Every row belongs to one group in each of 4 separate groupings. Each group adds its own fixed numbers to the row, and there is some noise. The rows also spread widely along 12 directions, which tell nothing about the answers.
Some rows, each with its group in each grouping after it:
-0.41	-0.41	+0.78	+0.82	+1.58	-2.03	+0.63	+0.57	+0.60	-0.76	+2.02	-0.39	+1.42	+1.50	-0.33	-0.66	-0.24	-1.63	-0.44	+0.45	-0.91	+0.36	-0.06	+0.91	-1.56	+2.43 -> Z990 (0) Nudi (3)
-1.04	-0.43	-1.04	-0.72	+0.19	-0.21	+0.31	-0.35	-0.35	+0.03	-0.10	-0.36	+1.48	-0.03	+2.01	-0.84	+1.47	+1.79	+0.11	-1.59	+1.40	-1.12	+0.53	-2.18	+0.79	-0.47 -> Z990 (4) sul (0)
+0.50	-0.53	-0.72	+0.81	-3.88	+1.73	+0.80	+0.92	-0.13	+0.37	-1.67	+2.39	+0.14	-0.20	-1.77	-0.16	-2.74	-1.93	-0.31	+0.23	-0.18	+0.57	+1.16	+1.89	+1.63	-1.43 -> Z180 (1) balok (2)
-0.04	+0.65	-0.18	+0.18	-0.89	-0.70	-1.42	+1.84	+0.51	+1.10	+0.59	-0.77	-1.11	+0.85	-0.35	-1.25	+0.83	+0.20	-1.80	+2.99	+1.02	+0.01	-1.58	+0.76	-3.43	+1.46 -> Z821 (3) Susu (0)
-0.53	-0.85	-0.02	+1.24	-2.63	+1.18	+2.34	+0.67	+2.05	-1.36	-0.03	-0.66	-0.37	-1.73	-0.20	-0.04	+0.75	+0.17	+0.79	-0.12	-0.21	-0.76	-0.86	+1.61	+1.93	+0.92 -> Z180 (4) Nudi (3)
-2.18	-0.84	-0.90	+1.98	-1.71	-1.03	+1.13	+0.13	-1.52	+2.17	-1.67	-0.29	+1.96	-0.79	+1.69	-0.60	+1.07	-0.27	+0.89	-3.21	+2.06	-0.52	+2.22	-2.57	+0.27	-1.90 -> Z605 (2) sul (2)
-0.83	+1.17	-0.99	-2.03	-0.72	-1.04	-1.40	-0.25	-0.28	+0.88	-0.03	+0.60	-0.34	+2.95	-1.12	-2.16	-0.53	-0.99	+0.73	-1.88	+1.37	-1.15	+0.73	-1.50	-0.69	+0.28 -> Z821 (1) balok (1)
-0.36	+0.18	+0.53	-0.06	-1.76	-3.67	+2.76	+0.48	+0.28	+2.28	+2.43	+1.12	-1.52	+1.10	+0.15	+0.23	-0.30	-1.99	-2.51	-0.10	-1.88	+0.12	+0.36	-2.81	-0.91	-0.42 -> Z605 (0) vus (1)
-1.30	+0.52	+0.76	+1.09	-0.42	-1.95	+1.62	-0.75	+0.75	-0.04	+1.89	+0.84	+0.27	+1.30	-1.59	-0.34	+0.36	-3.71	+0.73	-1.49	-2.37	-0.76	+1.74	+0.86	+0.60	+1.31 -> Z821 (2) Zerad (1)
+1.03	+0.98	+1.23	+0.71	-1.15	+0.75	+1.17	+0.38	-0.52	-1.19	-1.84	-3.26	-0.63	-0.01	-2.15	+0.31	-1.99	+0.23	-1.37	+0.93	-2.41	-1.67	-0.44	-0.95	+0.71	+1.33 -> Z990 (3) Zerad (2)
+0.16	+0.18	-0.66	+1.70	-1.89	-2.03	+1.76	-0.08	-1.58	+1.92	+0.08	+2.08	-1.17	-0.71	-1.06	+1.14	-0.92	-3.51	-0.98	+0.52	-2.29	+1.26	+1.05	-1.53	+0.18	-2.00 -> Z821 (3) Susu (3)
+1.61	-0.46	+0.96	-1.16	+1.75	+0.26	+0.35	-0.45	-0.35	+0.06	+0.54	-0.50	-0.65	-1.20	+0.69	+1.46	-0.56	+1.31	-1.86	+0.75	-1.47	+0.25	-1.21	-1.70	+0.96	-1.22 -> Z990 (3) vus (2)
-0.41	+0.01	-1.05	+0.56	-2.09	-0.93	+2.45	+0.62	-0.81	-0.03	-2.74	+1.00	+1.03	+2.34	+1.97	+1.48	-1.57	+1.42	-0.14	-1.33	+0.03	-1.18	+2.80	-2.71	+1.55	+0.14 -> Z821 (2) Zerad (0)
-0.05	-0.12	+0.21	-0.97	-0.37	+1.23	+0.96	-0.96	+0.29	+0.73	+0.41	-1.12	-0.64	-1.84	+1.19	-0.56	+1.64	+1.70	-0.66	-0.77	+0.58	-1.28	-1.04	-1.07	+1.50	-1.49 -> Z821 (2) sul (1)
-1.24	+1.03	+2.47	-0.80	+3.17	+0.66	-0.57	-0.98	-0.90	+0.45	+1.67	-2.23	+1.81	-1.34	-1.03	-2.82	+0.47	-1.44	-0.09	-1.22	+1.04	-1.60	+1.04	+1.71	+0.91	+0.82 -> Z605 (2) Nudi (2)
+1.10	-0.70	-1.19	+1.81	-1.72	+1.99	+0.72	+1.11	-0.28	-0.46	-2.11	+2.83	+0.98	-1.46	+1.17	+1.01	+2.07	+1.79	+1.88	+1.40	+1.95	+0.09	+0.19	+0.45	+2.13	-0.84 -> Z605 (0) Nudi (1)
+0.18	-1.14	-0.16	-1.35	+0.73	+0.72	-0.04	+1.02	+0.76	-0.24	+0.01	-0.60	+0.75	+1.83	+2.38	+0.29	-1.71	+2.41	-1.52	+0.05	+1.32	+0.18	-0.38	+0.85	-1.20	+0.55 -> Z180 (2) balok (1)
+0.03	+0.56	-0.53	-1.77	-0.03	-1.19	+0.29	-0.48	-1.01	+0.76	+0.31	-0.16	-0.78	+1.01	+0.63	-0.16	-0.46	+0.27	-0.76	-1.73	+0.51	-1.62	-0.27	-3.39	+0.88	-0.85 -> Z180 (0) Susu (1)
+0.94	+0.63	+0.81	-1.00	+0.36	+0.46	+0.79	+1.48	-1.08	+0.00	-1.10	-0.19	+1.54	+0.35	+0.98	-1.54	-0.09	+2.55	-2.44	+1.52	+1.48	-1.87	+1.89	-0.88	+1.33	+0.80 -> Z605 (0) vus (0)
+0.81	+2.64	+0.94	-0.85	-0.06	-1.24	-0.35	-0.28	-1.38	-0.30	-0.81	-2.29	-2.22	+2.06	-3.15	-0.61	-0.90	-0.69	-0.97	+0.56	-1.87	-2.41	-1.30	-3.55	-0.36	+1.31 -> Z605 (0) Zerad (1)
-2.12	+0.28	+0.71	+0.46	-0.81	+0.03	+2.43	-0.25	+0.71	-0.11	+0.94	-0.20	+1.50	+0.88	+2.95	+0.30	+0.12	-0.64	+3.82	-3.86	+2.13	-0.93	+2.00	+2.07	+1.50	+1.27 -> Z821 (0) Zerad (2)
-0.64	-1.91	-0.59	+0.54	-1.25	+0.82	+1.44	-0.55	+0.81	+0.08	+0.33	+0.81	+0.76	-1.01	+0.83	+1.35	-2.54	-0.58	-2.13	-1.60	-0.55	-0.22	+0.41	-0.40	+1.56	-2.20 -> Z821 (2) vus (0)
+1.52	+1.40	-0.59	-1.41	+1.16	-1.60	-0.98	-1.19	-2.92	+0.03	-1.33	-1.41	-1.55	+1.27	-1.85	+0.83	-1.16	+0.10	-2.01	-0.21	-2.69	-1.38	-1.13	-7.04	-0.03	-1.89 -> Z821 (1) Susu (1)
-0.48	+1.59	+1.21	+0.24	-0.29	-0.93	+0.18	+1.01	-0.82	+0.11	+0.23	-0.26	-1.04	+2.29	+1.16	+1.01	-1.84	-0.27	+2.08	-0.07	+0.30	+0.51	-1.13	-0.46	-2.29	+1.38 -> Z990 (0) vus (1)
+0.54	-1.62	+0.04	-0.98	+3.58	+1.44	-0.60	-0.69	+0.77	-2.71	-0.95	-3.07	+1.80	+0.01	+1.03	+0.59	+0.36	+3.51	-0.64	-1.34	+0.40	-1.53	-1.00	-1.00	+1.44	+0.89 -> Z605 (2) sul (3)
+1.26	+2.31	+2.32	-1.32	+3.37	-0.57	-1.34	-0.34	-1.51	-0.88	+0.83	-0.99	-2.12	+0.88	-1.61	+0.76	-1.55	-0.94	+0.74	+1.84	-2.24	+0.81	-1.93	-0.56	-1.00	+1.23 -> Z990 (3) vus (3)
-0.48	-0.11	+0.07	+1.11	-0.55	+0.10	+0.22	-0.18	-0.75	+0.37	+0.67	+0.10	+0.95	-0.55	-0.34	-0.87	+0.04	-1.45	+0.22	-0.59	+0.00	-0.34	-0.04	+0.25	+0.04	-0.47 -> Z990 (0) sul (1)
+1.37	-0.71	-0.07	-0.43	+0.33	-0.02	+0.62	+0.12	+3.39	-2.31	+1.15	+0.19	-1.48	+1.42	-0.74	+2.13	+0.78	+0.75	+0.19	+1.21	-2.02	-0.25	-2.03	+1.24	+0.44	+2.47 -> Z605 (3) Zerad (1)
-1.36	+1.70	+1.20	+0.77	+0.69	+0.00	+0.30	+0.39	-1.34	+1.37	+0.91	-0.99	+0.40	-1.86	+1.52	-0.92	+3.26	-0.29	+2.23	+0.40	+1.60	-0.42	+0.96	+0.81	-0.05	+0.54 -> Z605 (3) Zerad (0)
+1.78	+1.60	+1.62	-1.60	+1.12	+3.19	-0.16	+0.85	-1.19	-0.94	-0.23	+0.29	+0.62	-0.10	+0.05	-0.71	-2.13	+1.63	-1.97	+3.63	+0.71	-0.64	+0.13	+3.49	+1.21	+0.83 -> Z990 (0) Zerad (0)
+0.32	-0.16	-0.62	+0.00	+0.32	+0.62	-1.48	+0.76	+0.45	-0.33	-0.46	-1.15	-0.34	+0.67	+0.39	-0.35	+0.59	+1.57	+0.14	+0.90	+0.92	-0.06	-1.85	-0.18	-1.90	+0.77 -> Z990 (3) sul (1)
+1.53	+0.83	+0.41	-1.77	+1.64	-1.32	-0.70	+0.70	-1.80	+0.65	+1.00	+1.58	-0.06	+3.37	-0.23	+0.30	-3.12	-0.36	-2.53	+2.24	-1.03	+1.14	-0.38	-0.83	-2.30	+0.47 -> Z990 (0) balok (1)
+0.43	-0.05	-0.87	+0.87	-1.34	+1.23	-0.87	+1.42	+0.31	-0.84	-1.99	+2.69	+0.29	+0.05	-0.08	-0.05	+2.62	+0.88	+2.07	+1.33	+1.67	-0.44	+0.62	+1.38	+1.31	+1.01 -> Z180 (2) Susu (0)
+0.91	+1.09	+1.34	-1.54	-1.55	+0.89	+2.01	+0.27	-0.62	+0.60	+0.06	-1.17	-2.41	+0.46	+0.64	+1.58	-3.01	+1.12	-2.03	+1.56	-1.34	+0.32	-2.27	-0.52	-0.64	-0.15 -> Z990 (2) balok (1)
-0.88	-0.87	-0.10	+2.70	-2.54	+0.41	+0.61	+1.06	+0.44	+0.51	+1.02	+1.15	+1.22	-1.09	-1.28	-0.43	-0.19	-3.13	-0.54	+1.37	-1.17	+1.56	+0.43	+2.46	-1.14	-0.02 -> Z990 (1) balok (0)
+1.00	+1.05	+0.35	+0.33	+0.01	-1.01	-1.71	+0.08	-2.71	+1.68	-0.93	-1.35	-1.00	-1.27	-1.41	-0.79	+1.38	+0.09	-1.20	+1.68	-0.06	-0.46	-2.45	-4.71	-1.58	-1.55 -> Z990 (0) Nudi (2)

New rows, each followed by its group in each grouping:
+0.42	+0.63	-0.15	+0.38	-0.20	+0.73	-0.05	-1.01	-0.24	-0.42	+0.19	-0.10	-0.94	-0.18	-1.99	+0.11	-1.03	-1.62	+0.55	-0.56	-1.74	-0.64	-0.92	-0.39	+1.03	-0.76 -> Z821 (3) sul (1)
+1.27	+0.39	+0.66	-1.04	+3.79	+1.03	-0.52	-0.14	-2.52	-1.15	-0.04	+0.18	+1.88	+1.38	+1.67	+0.55	-2.65	+1.21	-0.11	-0.39	+0.15	-0.06	+0.76	-0.33	+0.95	-0.70 -> Z180 (0) sul (1)
-0.81	+1.01	+0.07	+1.10	-4.51	+2.39	+1.05	+2.32	+0.63	+0.14	-2.57	-1.79	+0.57	-1.22	-0.51	-3.36	+1.36	+1.92	+0.12	+1.03	+3.79	-3.21	+0.61	+1.44	+1.14	+2.18 -> Z605 (0) Nudi (0)
-0.96	+1.59	+1.62	-1.50	+2.18	-0.83	-1.99	+1.29	-0.17	+0.10	+1.43	-1.84	+0.04	+2.06	+1.23	-2.30	+0.69	+1.24	+1.01	+0.13	+2.67	-1.25	-0.76	+0.15	-2.47	+2.56 -> Z180 (0) vus (0)
+0.94	+1.38	+0.65	+0.83	+2.36	+0.27	-1.09	+0.03	-3.67	+0.00	-0.70	+0.66	+1.65	-0.48	+0.05	+0.45	+0.53	-0.23	+0.50	+1.79	-0.41	+0.07	+0.98	-1.47	+0.41	-0.68 -> Z990 (0) Zerad (0)
-0.11	+0.80	-0.56	-0.68	+1.29	-1.95	-1.81	-0.80	-2.61	+2.05	+1.04	+2.42	-0.21	+1.30	-0.19	+0.42	-1.21	-2.48	-0.37	-0.46	-0.23	+0.70	-0.01	-3.01	-0.62	-2.50 -> Z180 (0) Zerad (0)
+1.15	+0.55	+0.48	+0.16	-0.63	-1.77	+2.04	+0.33	+0.73	-0.55	+0.88	-0.22	-2.19	+0.81	-0.03	+2.43	+0.82	+0.04	-0.14	+1.38	-3.16	+0.24	-1.77	-1.89	-0.40	+1.52 -> Z990 (3) Susu (1)
+0.09	-1.17	-1.79	-1.78	-1.10	+0.00	+0.32	-0.87	+2.53	-1.22	-0.58	+2.24	-0.86	+1.39	+0.14	+1.58	+1.03	+1.11	+0.53	-2.18	+0.55	-1.51	-0.76	-1.75	+2.73	+0.31 -> Z605 (2) Susu (0)
+1.37	-0.95	+0.35	-0.19	-0.11	-0.13	+0.62	+0.30	+1.55	-1.30	+0.35	-1.44	-0.57	+0.55	-0.74	+1.34	+0.24	+1.25	-2.22	+1.63	-2.55	-0.19	-2.36	-0.81	-0.84	+1.61 -> Z990 (2) balok (1)
+1.27	+0.84	+0.14	+1.82	-1.33	-1.17	+0.39	+0.90	-1.39	+0.14	+0.24	+2.26	-1.55	+0.42	-2.06	+1.14	+0.14	-1.96	-0.39	+3.66	-3.16	+1.95	-1.29	-0.36	-1.67	-0.44 -> Z990 (4) sul (1)
+0.60	+2.01	+0.66	-1.04	+2.17	-0.96	-1.31	-0.81	-3.66	+1.02	+0.18	+0.30	+0.44	+0.89	-1.11	-0.83	-0.73	-1.27	-0.36	+0.06	-0.54	-0.60	+0.50	-3.11	+0.05	-0.88 -> Z821 (0) balok (0)
+2.12	-2.62	-1.24	+1.40	-1.26	-0.84	+0.79	-0.01	+1.78	-0.28	+0.77	+2.90	+0.46	-1.43	-2.64	+0.52	+2.54	-1.12	-4.13	+2.99	-3.76	+0.43	-0.16	-0.73	+1.37	-0.75 -> Z821 (2) balok (0)
-0.53	+0.98	+1.94	+1.92	+2.08	-2.01	+0.19	+1.39	+1.04	-1.88	+2.12	-3.26	+1.20	+3.05	-1.95	-0.96	-0.53	-2.18	+0.36	+1.21	-2.68	-0.31	+0.14	+2.83	-3.85	+5.53 -> Z821 (3) balok (1)
-1.10	+0.07	-1.00	-1.49	-1.98	+0.55	+0.15	-1.50	-0.92	+1.89	+0.30	-0.64	-0.81	-0.69	-0.46	-0.33	-2.77	-1.44	-1.84	-2.91	+0.89	-1.44	-1.14	-3.06	+1.45	-2.92 -> Z605 (0) balok (0)
+0.82	-0.24	-0.63	-0.82	-0.25	+1.43	-2.24	-0.44	+1.20	-0.58	+0.59	-0.15	-0.87	-1.36	-2.13	-1.55	+1.97	+0.41	-0.30	+1.08	+1.00	-1.35	-3.26	-0.12	+0.29	+0.00 -> Z990 (0) Nudi (1)
+1.57	-1.13	-0.19	-0.05	+1.07	-0.98	+0.08	+0.96	+0.55	-0.98	+0.20	+1.19	+1.18	+1.96	-0.74	+0.54	+0.14	+0.59	-2.44	+2.41	-2.00	+0.62	+0.18	+0.06	-1.02	+1.64 -> Z990 (2) balok (1)
+0.61	+0.11	+1.27	-0.04	-0.28	+0.24	+1.43	+0.94	+1.21	-0.46	+2.02	+0.05	-0.19	+0.10	-0.57	+0.14	+0.24	-0.56	-1.51	+2.37	-1.72	+0.82	-0.67	+2.12	-0.26	+1.38 -> Z605 (1) balok (0)
+2.42	+1.50	+0.73	+0.93	-1.99	-0.42	+0.81	+2.28	-1.66	-0.70	-2.69	+1.05	-0.18	+2.59	-2.10	-0.05	-1.54	+0.33	-0.84	+3.38	-1.24	-0.24	+0.83	+0.01	-0.58	+2.06 -> Z821 (0) balok (2)
+0.22	+0.12	-0.86	-1.75	-2.01	+1.19	-0.09	+0.39	+0.13	+0.90	-1.83	-0.72	-0.72	+0.50	+0.78	-0.42	-1.16	+1.99	-0.48	-0.64	+2.19	-0.98	-0.72	-1.22	+0.39	-0.36 -> Z990 (3) balok (2)
+1.76	+1.18	-0.10	-0.92	+1.77	+0.84	-2.70	-0.38	-1.55	+0.03	+0.43	+2.27	-0.68	-0.25	-1.07	-0.07	+2.53	-0.17	+2.24	+1.78	+0.62	+0.55	-1.85	+0.06	+0.01	-0.74 -> Z821 (0) balok (1)
+1.63	-0.63	-0.04	-1.14	-0.87	+1.89	+0.71	-0.03	+1.57	-0.84	+0.17	+1.79	+0.22	-0.45	-0.49	-1.09	+1.11	+1.24	-0.36	+0.65	+0.73	-1.02	-0.06	+2.05	+2.81	+0.01 -> Z821 (0) sul (2)
-2.40	-0.96	-0.94	-0.76	-1.33	-0.73	-0.09	-0.56	+0.75	+2.47	+3.06	-0.26	+0.06	+0.40	+2.27	-0.28	-1.82	-1.56	-0.91	-2.52	+2.19	+0.59	-1.52	-0.17	-2.25	-1.79 -> Z821 (0) balok (0)
-0.25	+0.61	+0.93	-0.48	-0.23	-0.51	+0.89	-0.71	+0.16	+0.09	+2.13	-0.46	-0.61	+0.73	-1.07	-0.76	-1.45	-2.00	-0.66	-0.75	-1.29	-0.54	-1.01	+0.22	-0.14	+0.26 -> Z990 (0) sul (1)
-0.13	-0.84	+0.11	+2.45	-1.34	+0.03	+1.61	+1.25	+0.57	-0.65	+0.12	+1.16	+1.91	-0.79	+0.78	+0.17	+1.68	-0.13	+0.70	+1.12	+0.05	+0.34	+0.46	+0.96	+0.32	+1.25 -> Z990 (0) Nudi (0)
+1.05	-0.59	-1.54	-2.05	+1.58	-1.00	-2.13	-0.37	+0.18	-0.56	+0.08	+1.67	+1.13	+3.04	-0.91	-1.41	-0.75	+0.57	-2.30	-0.39	+0.37	-1.28	+0.04	-2.19	+0.23	-0.06 -> Z821 (0) sul (0)
-0.02	+1.94	+0.71	+2.70	-1.09	+0.92	-1.06	+0.70	-2.56	-0.48	-1.76	-0.82	-0.33	-1.85	-3.42	-1.07	+1.01	-2.88	+2.19	+2.06	-0.75	-0.06	+0.14	+0.97	-0.52	+0.13 -> Z821 (1) Susu (3)
-0.08	-0.59	-1.15	-1.91	+1.51	-0.23	-2.53	-0.05	+0.41	+0.43	+0.55	-0.44	+0.56	+0.83	+0.10	-1.55	+0.42	+1.29	-2.09	+0.13	+1.92	-0.72	-1.23	-2.25	-1.12	-0.65 -> Z605 (1) Nudi (0)
-0.10	+1.30	+2.22	-0.75	-0.95	+1.55	+4.38	+0.57	+0.84	-0.94	+1.04	-3.55	-1.08	-0.11	+2.11	+0.99	-2.79	+1.52	-0.89	-0.04	-0.93	-1.48	+0.00	+2.14	+1.06	+2.06 -> Z821 (3) Susu (1)
-0.11	-1.01	-0.51	+4.09	-1.33	+0.47	+0.72	+0.72	-0.11	-0.51	+0.31	+0.95	+1.49	-2.97	+0.00	+0.55	+4.56	-1.21	+2.46	+1.06	-0.21	+0.27	+0.11	+1.47	+0.30	+0.06 -> Z821 (0) Susu (1)
+0.53	-1.54	-1.15	-0.15	+1.10	-1.54	-0.39	-0.03	+0.19	-0.35	-0.28	-1.05	+1.07	+0.64	+0.87	-0.12	+1.33	+1.65	-1.37	-0.52	+0.00	-0.51	-1.21	-3.32	-0.88	-0.05 -> Z990 (0) sul (3)
-0.84	-0.59	+0.66	+0.33	-0.12	+0.04	+1.37	+0.43	+0.77	-0.36	+2.09	+0.85	+1.28	+1.15	+0.28	-0.13	-3.55	-2.25	-0.86	-0.98	-0.30	+0.01	+0.70	+2.22	+0.47	+0.62 -> Z180 (0) Nudi (0)
-0.41	+0.42	+1.50	-2.05	+1.72	-2.32	+0.50	+0.67	+1.55	+0.35	+3.53	-0.07	-0.12	+2.26	+1.66	-0.78	+0.33	+0.38	-1.43	+0.49	+0.24	-0.05	-0.65	+0.13	-1.90	+2.41 -> Z990 (0) vus (0)
+0.21	+0.32	+0.04	-1.17	+2.01	+0.76	-3.04	-0.38	-1.20	-0.06	-0.03	-0.80	+1.88	+0.48	-1.95	-3.07	+0.23	-0.46	-0.50	-0.44	+1.87	-1.73	+0.38	+0.58	+0.00	+0.33 -> Z821 (0) balok (2)
+0.98	+1.53	+1.08	-1.34	+3.00	-0.50	-0.40	+1.12	-2.09	-0.65	-0.29	-0.66	+1.69	+2.80	+1.11	-0.82	-0.80	+1.86	-0.85	+1.73	+0.53	-1.02	+1.60	-0.11	-0.80	+2.14 -> Z990 (0) Zerad (1)
+0.07	-0.97	-0.45	-0.35	-1.60	+0.49	+0.29	+1.29	+2.25	-0.59	+0.68	-0.89	+0.43	+0.96	+0.11	-1.22	+0.57	+1.23	-1.28	+0.83	+1.06	-0.96	-1.41	+1.61	-1.20	+2.26 -> Z990 (0) balok (1)
+0.63	-0.16	-0.52	-0.60	-0.76	+1.21	-0.13	+0.78	+0.49	-0.89	-1.57	-0.38	+0.31	+0.27	-1.79	-1.76	-0.65	+0.33	-0.49	+0.18	+0.24	-1.40	+0.88	+0.88	+1.70	+1.37 -> Z180 (3) balok (3)
